Every row belongs to one group in each of 3 separate groupings. Each group adds its own fixed numbers to the row, and there is some noise. The rows also spread widely along 10 directions, which tell nothing about the answers.
In the rows, zero is written as 128.
Some rows, each with its group in each grouping after it:
[153 111 132  56 125 120  68 116 117 101 124 122 110 165 129 116 116  90
  77 100 133 118 118 115 118 137 139 133 158 136 137 125 105  98] | Q K_450 M
[159 171 142 150 147 106  72 171  57 126 133 114 132 159 171 119 114  90
  64 119  49 108 136 105 144 120  98 141 133  68 172  76 148 177] | C K_462 F
[146 102 151  69 151 130  80 109 120  97 109 138 106 177 122 107 133 113
  81 105 138 122 106  97 114 141 141 133 149 147 151 110 119 103] | R K_450 Y
[124 125 162 118 132 124 141  98  85 118 155  60  89 118 118 112  88 134
  93 115 159 132 107 118 120 146 106 135 122 116 138 152 138  88] | R K_518 M
[117 150 197 203 130 109  95 153 166 126 124 161 148 154 135 102  70 123
 136 125 110  92 135 104  66 155 132  97 114 105 138 131 157 126] | K K_518 F
[143 106 101 155  87 106 120 110 132 131 108 146 158  95 112  76  93 102
 136 167 131 138 129 111  88 139 142  91 127 158 126  81 164 103] | Q K_462 J
[144 155 124  92 159 141 100 144  86 104 109  96  93 147 159 122 114 117
  96  76 112 135 142 143 134 119 141 123 152 114 157  98 125 129] | C K_450 Y
[122 162 154 152 170 130 179 115  44  89 119 109  76 127  83 108 115 159
 131 135 146 145 146 114 116 117 101 118 128  71 157 100 150 140] | N K_462 J
[ 88 114 174 126 151 119 156 136 134 138 125  80  95 120 102 102  85 179
 129 128 167 110 154 142 125 120 107 121 134 129 133 104 142  76] | K K_462 J
[132  73 151 108 112 147  89  98 112  94  91 130 124 136 135  92 124 134
  98 107 147 121  93 111 116 173 137 103 125 174 168 123 142 116] | N K_450 Y
[171 179 110 140 136  97 135 125  81 130 147 122 140 130 123  98 123  91
 133 159  94 143 138 118  87 103 102 122 133  86 136  91 125 120] | E K_518 M
[151 102 143 154 124 143 118 128 115 116 129 109  98 115 176 103  63  98
 102 114 129 135  79  80 111 189 177 114 119 147 140 128 189 120] | E K_450 J
[135 143 143 159  57  99  65  96  85  72 105 178 168 152  58 116 132 121
 117 145 122 117 144 142  77 133  73  89 109  80 147 151  92 137] | Q K_462 J
[120 126 145 120 131 122  78 146  99  79  70 180 140 160 104 105 134 140
 124 129 114 119 137 104 101 129 129  90 134 111 168  70 145 165] | K K_450 J
[141 155 158 183 177 104 142 152 138 147 122 166 169 153 118  62 131 134
 162 194  95 120 139  99  71 109 108 111 114 111 151  55 156 131] | K K_450 M
[170 130  84  99  94  96  78 122  82 136 119 125 164 116 145  98 121  64
  86 141  79 144 121 102 115 124 117 120 151 133 144  62 139 127] | R K_518 F
[157 153 114 159 120 139  92 152 138 156 133  92 147 134 193  94 111 119
 134 105  96 133 124 184 104 133 121 109 128 118 139 144  95 101] | K K_450 J
[141 107  82  75 100 142  90 122  50  94  70  88 108 115 161 114 135 130
 101  90 125 150 119 150 154 129 133 101 154 142 170  90 119 136] | Q K_518 J
[117 128 166 107 117 127 106 110 109  86 127 102  85 134 108 134  74 125
  89  80 161 108 139 127 118 146 139 114 143 120 137 155 133  98] | E K_462 Y
[101 122 154 152 139 117 112 148 113  84  62 174 122 152 109  99 109 158
 147 132 136 111 142 105  95 128 142  85 133 123 159  68 162 146] | Q K_518 J
[158 133  97 133 123 110 134 120 138 173 137  92 153 105 161  77 107 102
 129 152 110 148 124 145  96 117 122 120 134 164 127  86 130  67] | R K_518 Y
[161 120 103 179  97 117 129 119 143 157 147 115 142  86 161  75  52  78
 126 142 121 142 107 110  81 161 162 106 120 151 113 118 171  93] | N K_462 J
[115 126 192 183 163 102 109 168 120 116 115 158 120 166 133 103  71 129
 101 154 105  98 110  61 101 147 136 119 109 108 150  73 205 151] | R K_450 J
[114 165 176 154 179 119 173 134 145 115 133 129  90 138  99 105  73 141
 153 125 154 122 157 116  80 123 149 109 136 114 121 107 162  92] | E K_450 Y
[120 147 132 155 161 137 139 139  85  78  78 154  91 126 114 106  90 136
 142 116 142 135 147  94 109 125 178  87 145 104 156  70 182 161] | Q K_462 J
[155 134  97 120 101 117 147  73  99 103 119 138 130  86  85  94 105  88
 136 143 146 173 136 105  69 142 144  90 129 143 128  95 159  99] | C K_518 Y
[182 132 124 102 114 118  89 113  84 106 145 118  94 144 161 127  89  57
  71 110 111 143  90  74 108 167 149 139 136 108 131 134 144 117] | E K_518 J

New rows, each followed by its group in each grouping:
[129 169 177 172 174 120 146 116  84  63 101 188  99 160  83 109 105 128
 135 135 137 134 134  65  64 137 144  99 117  83 157  96 178 161] | N K_518 Y
[143 118 130 173 113 126 117 122 131 140 117 125 167 122 144  67 121 129
 143 157 117 125 112 138  92 140 114  97 114 148 152 108 136 113] | Q K_450 M
[163 154 112 132 123 137 123 101 120  99 118 146 127 126 116  97 117 101
 150 117 134 154 133 135  73 137 152  91 139 128 134 128 119 104] | E K_450 Y
[131 160 121  97 138  94 140 129  84 124 120 114 115 114 107 118 100 107
 112 137 118 145 161 112 107 101 119 113 141 118 135  57 159 113] | K K_518 Y
[117 121 147  91 188 115 171 127  99 123 103 115  89 147  99  86 129 163
 138 145 150 134 144 106 113 100 108 136 152 123 143  52 139  91] | N K_518 J
[114 133 131 199  75 112  72 173 119 136 104 110 167 113 182 102  78 136
 127 115  83 104 128 171 105 141 108  83 100 117 153 116 150 144] | C K_518 J
[145 117 163 151 112 144  71 119  98 106 121  94 115 155 170 117 112 129
  71  92 123 105 100 140 134 162 114 127 113 125 170 172 115 120] | Q K_462 Y
[147 177 149 160 134 117 104 113 107  91 124 160 139 169  82 102 134 124
 139 133 130 116 153 142  75 109 102 110 128  71 146 146  83 125] | Q K_462 M
[173 148  91 115 136 128 134 118  46 122 134  85  91 107 152 114 102  86
  88 128 112 162 123 105 140 128 140 134 143 108 145  88 155 126] | Q K_462 J
[ 98 141 149 173 118 132 170 132  93 137 127  61 116  69 134 106  69 159
 130 128 137 137 140 154 125 138 114  89 105 140 147 104 189 111] | K K_450 Y
[166 151 155 148 139 110  97 113 100  96 117 183 141 182 104 103 148 111
 125 159 108 137 116  85  65 138  99 124 114  78 154 116 114 137] | K K_518 J
[131 133 137 114 117 119  68 126 134  90  76 174 145 167 114 102 132 124
 135  99 127 109 147 133  91 124 135  91 158 123 151 105  98 124] | Q K_518 F
[170 136  80  85 131  99  89 138 108 145 123 124 153 134 160  86 120  72
 106 138  91 140 124 112 105 101 139 125 159 136 137  58 125 111] | R K_518 M
[143 146 160 206 102 111  99 139  93 139 138 115 165 133 156  95 106 119
 102 152  76 112 111 137 100 150  74 112  84 113 160 126 152 140] | N K_450 Y
[162 137 115 150 117 118 157  84 155 150 162 113 129  93 118  80  69  83
 135 139 150 152 130 122  65 146 151 112 131 153  99 138 143  53] | N K_462 Y
[ 81 125 203 174 140 113 121 147 150 109 111 138 137 150  91  89  89 180
 148 132 146  86 149 139  85 131 103  93 111 115 146 115 151 117] | C K_450 M
[120 168 158 134 199 125 122 171 115 104 105 129  92 163 146 106  95 138
 136  93 122 110 154 116 103 105 154 115 151  86 151  82 146 144] | C K_518 M
[174 175  92 121 117  90 133 136  70 125 156 119 111 109 124 123  73  45
  96 147  87 160 138  88  98 125 139 123 140  92 113  72 178 126] | E K_450 J
[132 126 141 153 174 138 137 141 107 121 101 127 112 130 155  85 104 132
 118 135 120 137 112  90 115 137 160 107 130 146 164  62 188 138] | R K_450 Y
[109  79 189 145 137 141  94 122 176 110  91 143 136 182 117  74 142 195
 150 123 162  85 118 151 100 145 103 113 133 142 158 147  82  83] | E K_462 J
[161 109 105 104  98 136 137  54 134 116 127 115 137 104  97  79 135 112
 150 131 167 173 120 142  70 149 127 102 131 162 126 145  98  55] | C K_518 Y
[185 169  90 152 127 126 110 130  82 116 124 139 127 133 153 106 112  72
 121 134  92 163 122 116  91 132 145 109 131  99 138 101 138 139] | Q K_450 J
[101 132 194 156 148 130 133 112 137  85 104 152 112 157  79 100 105 165
 144 115 164 109 140 127  75 142 123  96 120 122 147 139 135 109] | N K_450 Y
[134 184 154 146 184 115 102 167 133  99 103 188 118 182 119 104  98 107
 139 102  99 108 165 104  76 112 160 104 161  83 140  77 140 152] | N K_450 F
[176 150  94 167  96 132  85 119 108 118 109 142 152 136 165  95 128  96
 138 123 104 147 113 147  81 141 132  97 123 115 144 139 100 125] | Q K_518 J
[158 103  95  98 102 125 142  73 105 137 128  96 141 105  94  71 146 129
 134 153 148 157 128 154 104 122  87 123 140 147 133 118  85  62] | N K_462 J
[135 128 164 185  96 124 117  99 110 115 154 101 139 113 110  94  89 126
 117 135 138 118 117 131  93 160  95 111  96 106 143 169 136 111] | C K_462 M
[105 159 186 180 156  94 117 164 131 128 110 152 147 167  98  97 110 156
 134 152 104  83 173 129 104  98  89 115 134  91 150  76 136 128] | Q K_462 F
[123 147 158 133 171 128 130 154  98 123 124  94  89 142 158 111  86 130
  97 100 118 116 132 125 128 127 136 125 133 121 153  95 162 125] | N K_450 Y
[160 123 176 116 163 144  76 114  84  92 117 139 116 195 135 104 158 125
  79 113 111 121  93  89 125 151 106 142 135 100 179 129 104 144] | R K_450 F
[174 111  75  78  86 132 114  68  65  95 112 124 135 101  89  93 150  93
 118 142 134 185 116 116 103 144 116 107 136 136 141  99 117 113] | C K_450 J
